All rows are made from the same 9 directions, up to rounding. Whole rows:
[[ 0.05  0.19 -0.60  0.36 -0.58 -1.09 -0.95 -0.12 -0.91 -0.38 -0.20  0.52
   0.11 -0.84 -0.08 -0.06  0.65 -0.96  0.63 -0.67  0.05  0.13]
 [ 0.07 -0.51  0.25 -0.36  0.11  0.71  0.66 -0.22  0.80  0.65  0.29  0.28
  -0.81  0.50  0.62 -0.64 -1.67  1.41  0.27  0.09  0.45  0.16]
 [ 0.03  0.17 -0.29 -0.20  0.08  0.00  2.23 -0.80 -0.40  0.41 -0.63 -1.10
   0.02  0.44 -0.12 -0.22  0.50  0.40  0.70  1.16  0.97  0.57]
 [-1.33  0.40 -0.57 -0.88  0.54  0.30  0.17  1.54 -0.17 -0.75 -1.60 -0.50
  -0.26 -0.97 -0.38  0.72  0.85 -0.68 -0.65  1.37 -0.29  1.79]
 [-2.58 -1.45  1.92 -1.14 -2.29 -0.28 -1.21  2.35 -0.94 -0.27  0.05  0.87
  -1.10 -1.69 -0.99  0.86 -2.45 -1.62 -0.78 -2.50 -1.62  0.75]
 [-1.31 -0.35 -0.12  0.92  0.31 -1.62  3.49 -1.00 -2.04 -0.66  0.69 -0.89
  -0.79 -0.28  1.05  0.83 -0.34  0.61 -4.41  2.09 -1.23  1.92]
 [-0.32 -0.53  0.05 -0.63  0.14  1.68 -0.52 -0.81  0.49  0.68 -1.55 -0.25
  -1.16  0.02  0.77 -0.22  1.70 -0.46  1.40  0.09 -0.51 -2.06]
 [ 0.79 -1.03 -0.30  0.09  0.48 -0.01 -4.05 -2.65 -0.03 -0.28  1.24  1.50
  -0.73 -1.06  1.18 -0.64 -0.68 -0.14  1.30 -2.43 -0.55 -2.98]
 [ 1.35  0.86  0.09  1.52 -0.34 -2.67  3.05 -2.21 -1.87  1.25  1.43  0.57
   1.60  1.89  0.01 -0.46  0.46  0.54  1.17 -0.87 -0.12 -1.33]
 [ 0.53  1.64  0.03  0.51 -1.39 -1.29  2.48  0.53 -1.32  1.63 -1.86  0.08
   1.74  1.61 -1.27 -0.09  3.70 -1.74  3.71 -0.64 -0.05 -1.38]
 [ 0.37 -1.44  2.32  0.76 -3.03  1.35  3.30  0.72  1.57  3.61  0.45  1.71
  -2.29  2.95  1.75 -1.93 -2.68  2.32  1.12 -1.55 -0.29 -1.72]]

The start of a row, then its end:
[-0.20  0.08  0.41  0.36 -0.40  0.45  0.38 -0.02 -0.11  1.04 -1.07  0.61
 -0.44  0.83  0.71  0.05  2.16 -0.73]
[ 0.62 -0.39 -1.62 -2.24]
[ 0.74  0.68 -1.14  0.65  0.12 -0.44  0.33 -0.04  0.17  0.51 -0.69  0.98
 -0.29  0.42  0.98 -0.80  0.92  0.52]
[0.98 0.50 0.32 0.15]
[ 1.02  0.50  0.18  0.41  0.57  0.51 -0.21 -0.29  0.65 -0.17  0.50 -0.94
  1.25  0.80 -0.64  0.28  1.08 -0.12]
[-0.23  0.41  0.37 -0.84]
[ 1.79  0.17  0.29  0.49 -0.02  1.04  0.92  0.26  2.15  1.15  1.06  0.22
  0.25  1.94  0.30 -1.25 -1.74  2.27]
[0.72 0.27 1.68 0.08]
[-3.15 -1.13  0.51 -2.51 -1.36  1.38 -1.31  1.72 -0.88 -0.59 -3.17 -0.98
 -1.70 -2.69 -1.13  0.97  0.96 -2.82]
[ 1.42 -0.45 -0.57  0.71]
[ 2.26  0.77  0.71  0.65 -0.37 -1.82  1.83 -1.26 -0.25  0.79  2.83 -0.27
  2.87  1.95 -1.85 -0.72 -2.36  1.35]
[ 2.10 -1.49  2.31  0.02]
[ 0.87  0.59 -0.34  0.01  1.46  0.45 -0.85  0.97  1.69 -0.27  1.02  0.76
  0.61  0.66  0.16 -0.24 -1.59  1.66]
[-0.76  0.49  0.39  0.89]
[ 0.47 -0.97  0.21 -0.31 -0.87 -0.21  0.37 -3.11 -1.55 -1.39  0.93 -4.05
  1.04 -1.44 -2.11  0.43  0.20 -1.40]
[0.39 0.35 3.07 0.45]
[ 0.13  0.21 -1.87 -0.85  0.87  0.25 -2.54 -0.23  0.32 -0.93 -1.21  0.36
 -0.57 -1.75  0.28 -0.56  0.31 -0.23]
[1.87 0.35 1.36 1.03]
[ 1.31 -0.51 -1.60  0.46  0.93  0.99 -2.06 -2.05  0.80 -1.72  0.49 -1.93
 -0.52 -1.47  0.59 -0.43  0.36  0.37]
[-1.24  1.87  2.46  0.92]
[ 1.19 -0.93  0.42 -0.72  1.55  1.33 -1.87 -3.36  0.79 -0.19  1.64 -1.05
  0.43  0.12 -0.10 -0.27 -1.05  0.82]
[ 1.19 -0.88  0.91 -2.68]
[ 1.05  0.34 -0.64 -1.13  0.73  1.65 -2.94  0.10  1.64 -0.37 -0.79 -0.54
  0.74 -0.48 -1.04 -0.43  0.64 -0.43]
[ 3.05 -0.35  1.89 -0.64]
[-0.49  0.71 -1.00 -0.95  1.98  0.16 -1.79  1.11  0.45 -1.71 -0.26 -0.31
  0.74 -1.25 -0.71  0.84 -0.16 -0.12]
[-1.04  1.13  0.14  1.90]
[ 0.29  0.38  0.15 -0.59 -0.30  0.08  0.92  0.51  0.25  0.32 -0.22 -0.66
  0.83  0.42 -1.20 -0.22 -0.49  0.16]
[1.65 0.02 1.44 0.83]
[ 0.52 -0.40 -0.01  0.02 -0.85  0.73 -0.13 -0.67  0.21 -0.09 -0.30 -1.43
 -0.09 -0.29 -0.48 -0.30  0.61 -0.51]
[ 0.79  0.27  1.57 -0.08]
[-0.26 -0.65  0.86  0.06 -1.01 -0.34  1.86 -1.46 -0.95  1.52 -0.05  0.42
 -0.70  0.87  0.59 -0.49 -0.10  0.15]
[ 1.43 -1.13 -0.68 -1.84]
[-0.82 -1.28 -0.27 -1.04 -1.45  0.96  0.45 -1.09 -0.48  0.33 -1.68 -1.19
 -1.96 -1.33  0.23 -0.77 -0.02 -0.52]
[2.07 0.20 1.68 0.44]
[-1.59 -0.74  0.00 -1.46  1.38  0.85  0.60 -1.25 -0.55 -0.25 -0.90 -0.78
 -1.12 -0.78  0.52  0.55 -0.07  0.17]
[-0.37  0.89 -0.88 -0.25]
[-0.61 -0.70  0.83  0.08 -0.83  2.06  2.01  0.47  1.03  1.75 -1.63  0.01
 -2.03  1.35  1.57 -0.46  1.20  0.52]
[-0.20  0.88 -1.12 -1.48]
[-1.55  0.32  0.59 -1.25 -0.39 -0.14  2.53  2.28 -0.24  0.41 -0.99 -0.22
  0.09  0.21 -1.10  0.41 -1.28  0.26]
[0.23 0.60 0.08 2.43]
[ 0.99 -0.25 -0.10 -0.39  0.81  1.50 -3.02 -0.26  1.64 -0.77  0.65 -0.48
  0.38 -0.44 -0.39 -0.11 -0.40  0.09]
[ 0.34 -0.31  1.01 -0.74]
[-0.96 -0.99  1.37 -0.13 -0.69  1.84  1.57  0.57  0.49 -0.41 -0.18 -2.72
 -0.61  0.04 -0.52  0.97  0.36 -0.42]
[-3.08  1.73  0.00  0.58]
[ 0.22  1.45 -0.44 -0.55  2.41 -0.79 -0.21  0.46 -0.17 -1.69  0.94 -1.28
  2.82 -0.11 -2.02  1.40  0.10 -0.11]
[-1.21  1.14  0.37  1.59]
[ 0.76  1.30  0.46 -0.58  0.17 -1.84  2.60 -0.64 -1.30  0.43  0.86 -1.13
  3.19  1.23 -2.78  0.26 -0.48 -0.07]
[ 2.84 -0.71  1.67  0.54]
[-1.13  0.32  0.15 -1.67  0.11  0.60  0.50  1.61  0.17  0.11 -1.52 -0.38
  0.22 -0.33 -1.24  0.32 -0.19 -0.42]
[1.68 0.20 0.42 1.22]
[-0.62 -0.01 -0.95 -0.27  1.87  0.04  0.26 -1.57 -0.64 -0.66 -0.51 -0.43
 -0.61 -0.60  1.07  0.45  1.04  0.27]
[-1.25  1.51 -0.89 -0.15]
[ 0.25 -0.70  0.83  0.43 -1.87 -0.75 -0.94 -1.94 -1.63  0.45  0.19 -0.26
  0.30 -0.38 -0.62  0.00  1.51 -2.14]
[ 2.08 -2.46 -0.29 -2.94]
[ 0.66 -1.02  1.91  0.03 -3.55  1.81 -1.48  0.98  0.94  0.71 -0.40 -1.57
  0.22  0.07 -1.92 -0.27  0.92 -2.27]
[ 2.30 -2.07  1.62 -1.82]
[-0.50 -0.17  0.38 -0.77 -0.88  1.05  3.03 -0.29 -0.29  0.66 -1.67 -2.55
 -0.14  0.41 -0.97  0.03  1.34 -0.47]
[1.26 1.52 1.54 0.58]
[ 0.31 -0.43  0.08 -0.13  0.05  0.14  0.35 -1.33 -0.11  0.15  0.43 -0.54
 -0.13  0.06  0.07 -0.30 -0.53  0.42]
[ 0.50 -0.07  0.68 -0.41]
[ 0.87  1.37  0.27  1.46  0.66 -0.84 -1.96  0.55 -0.49 -1.28  0.80 -0.52
  2.78  0.33 -1.36  1.71  3.59 -2.37]
[-2.00 -0.34 -1.80 -1.87]
[-0.10  0.12  1.19  0.36 -0.94 -0.24 -1.09  0.39 -0.69 -0.17  0.19 -0.40
  1.29  0.07 -1.33  1.03  1.85 -2.22]
[-0.02 -1.52 -1.28 -2.01]
[ 0.65  0.11 -0.25  1.23 -2.05 -1.86  0.10 -1.20 -1.78  0.88 -0.28  1.03
  0.04  0.00  0.26 -0.70  1.70 -1.43]
[ 2.31 -1.86 -0.11 -1.65]
[-0.25 -1.14  0.50  0.27 -0.24 -0.30  1.17 -2.22 -0.93  0.10  1.08 -0.64
 -0.86 -0.12  0.74 -0.09 -1.08  0.57]
[-1.14 -0.07 -0.14 -0.59]
[-2.05  0.23  1.26 -1.94  0.23  0.01  4.01  1.22 -0.83  0.96 -1.13 -0.83
  0.45  0.86 -1.44  0.80 -1.00  0.31]
[ 0.88  0.54 -0.56  1.27]
[ 0.70  0.84 -1.14 -0.02  0.29 -0.43 -1.67  1.23  0.71 -0.32 -0.27  1.24
  0.42 -0.40 -0.11 -0.56 -0.34  0.22]
[ 1.31 -0.25  0.91  1.18]
[-0.36 -0.60  0.57  2.30 -2.46 -2.10  3.09  0.04 -1.48  1.74  0.71  2.44
 -1.95  1.14  2.49 -0.87 -0.80  0.86]
[-1.97 -0.80 -2.06 -0.21]
[ 1.56  0.26  0.12 -0.66  0.61  0.78  0.93 -2.08  0.48  0.24  0.48 -2.40
  1.74  0.91 -1.66 -0.37  0.18  0.42]
[ 2.67  0.36  2.81 -0.71]
[-1.23  0.41 -0.33 -1.54  0.47 -0.60  1.45  0.32 -0.98  0.26 -1.32  0.06
  0.14 -0.39 -0.74  0.14 -0.36 -0.08]
[2.04 0.13 0.19 1.20]
[ 0.71 -0.19 -0.42  0.73 -0.20 -1.03 -3.53  0.14  0.10 -1.06  1.65  1.59
  0.17 -1.19  0.22 -0.20 -1.46 -0.23]
[-0.65 -1.73 -0.09  0.07]
[-0.30 -0.23  0.23  0.50 -0.35 -0.58  1.51 -0.11 -0.47  0.32  0.43  0.27
 -0.52  0.35  0.64 -0.07 -0.70  0.61]
[-1.23  0.28 -0.49  0.47]
[-1.31 -0.49  2.09 -0.92 -1.31 -0.11  4.87 -0.35 -1.39  1.44 -0.28 -1.88
  0.46  1.37 -1.51  0.56 -0.52 -0.16]
[ 0.75 -0.05 -0.04 -0.14]
[ 0.31  1.92 -0.66  0.41  1.61 -1.15 -1.46  1.17 -0.38 -0.73 -0.30  0.97
  2.25  0.29 -0.80  1.14  2.70 -1.33]
[-0.13 -0.15 -1.79 -0.79]
[-0.30 -0.50  2.84 -1.70 -1.39  0.61  1.84  0.29  0.31  2.81  0.35  0.87
  0.83  2.27 -1.64 -0.51 -2.35  0.46]
[ 4.70 -3.44 -0.28 -2.72]
[ 0.30 -0.94 -0.42  0.27 -1.22  0.45 -0.56 -1.22 -0.09  0.03 -0.39 -0.55
 -1.36 -0.86  0.69 -0.81  0.15 -0.26]
[ 0.71 -0.03  1.28 -0.14]
[-0.34 -0.56  0.01 -1.09 -0.87  2.39 -0.58  1.41  1.54 -0.24 -1.68 -1.77
 -0.92 -0.78 -0.73 -0.23  0.25 -0.46]
[0.79 1.16 2.01 1.33]
[ 0.18  0.26 -1.71  1.45 -1.88 -1.28  1.00  1.09 -0.51  0.25 -1.27  1.18
 -1.73 -0.68  1.60 -1.25  0.54  0.16]
[-0.19  1.05  1.00  2.56]
[ 0.68  0.77  0.01  0.97  0.14 -0.88 -3.22  0.85 -0.01 -0.49  0.70  1.80
  1.25 -0.07 -0.19  0.53  1.40 -1.41]
[-0.19 -1.88 -1.83 -1.89]
[-1.04  0.13  0.57 -0.48 -0.33  0.37 -0.29  1.60 -0.02  0.15 -1.02  0.40
 -0.08 -0.10 -0.38  0.63  0.85 -1.02]
[-0.02 -0.38 -1.35 -0.32]
[-1.38 -0.85 -0.16 -1.60 -0.25  0.36 -0.30 -0.02 -0.34  0.10 -1.08  0.33
 -1.48 -1.32  0.16 -0.35 -1.51  0.07]
[ 1.62 -0.46  0.39  0.87]
[ 0.11 -0.10 -0.64  0.10 -0.63  1.02  1.23  0.07  0.51  0.46 -1.55 -0.89
 -1.11  0.09  0.63 -0.64  1.24  0.16]
[0.52 1.57 1.18 0.68]
[-0.41  0.48 -0.11  0.12  0.66 -0.79  0.45 -0.44 -1.05 -0.19 -0.24  0.01
  0.60  0.04 -0.09  0.69  1.42 -0.71]
[-0.39  0.11 -1.25 -0.67]
[ 1.65  0.03 -0.68  1.27 -1.17  0.54 -0.85 -0.01  1.04 -0.01  0.03 -0.45
 -0.23  0.11  0.37 -0.95  0.86  0.00]
[0.23 0.48 1.87 0.20]
[ 0.37  0.96 -0.14 -0.16  2.08  0.13  0.87 -0.19  0.41 -0.22  0.39 -0.50
  1.38  1.04 -0.35  0.62  0.52  0.77]
[-0.79  1.18 -0.43 -0.12]
[-1.26 -0.35 -0.59  0.01  1.00 -1.00 -0.22 -1.38 -1.75 -1.09 -0.08 -0.07
 -0.68 -1.40  0.85  0.88  0.76 -0.68]
[-2.07  0.56 -1.67  0.00]
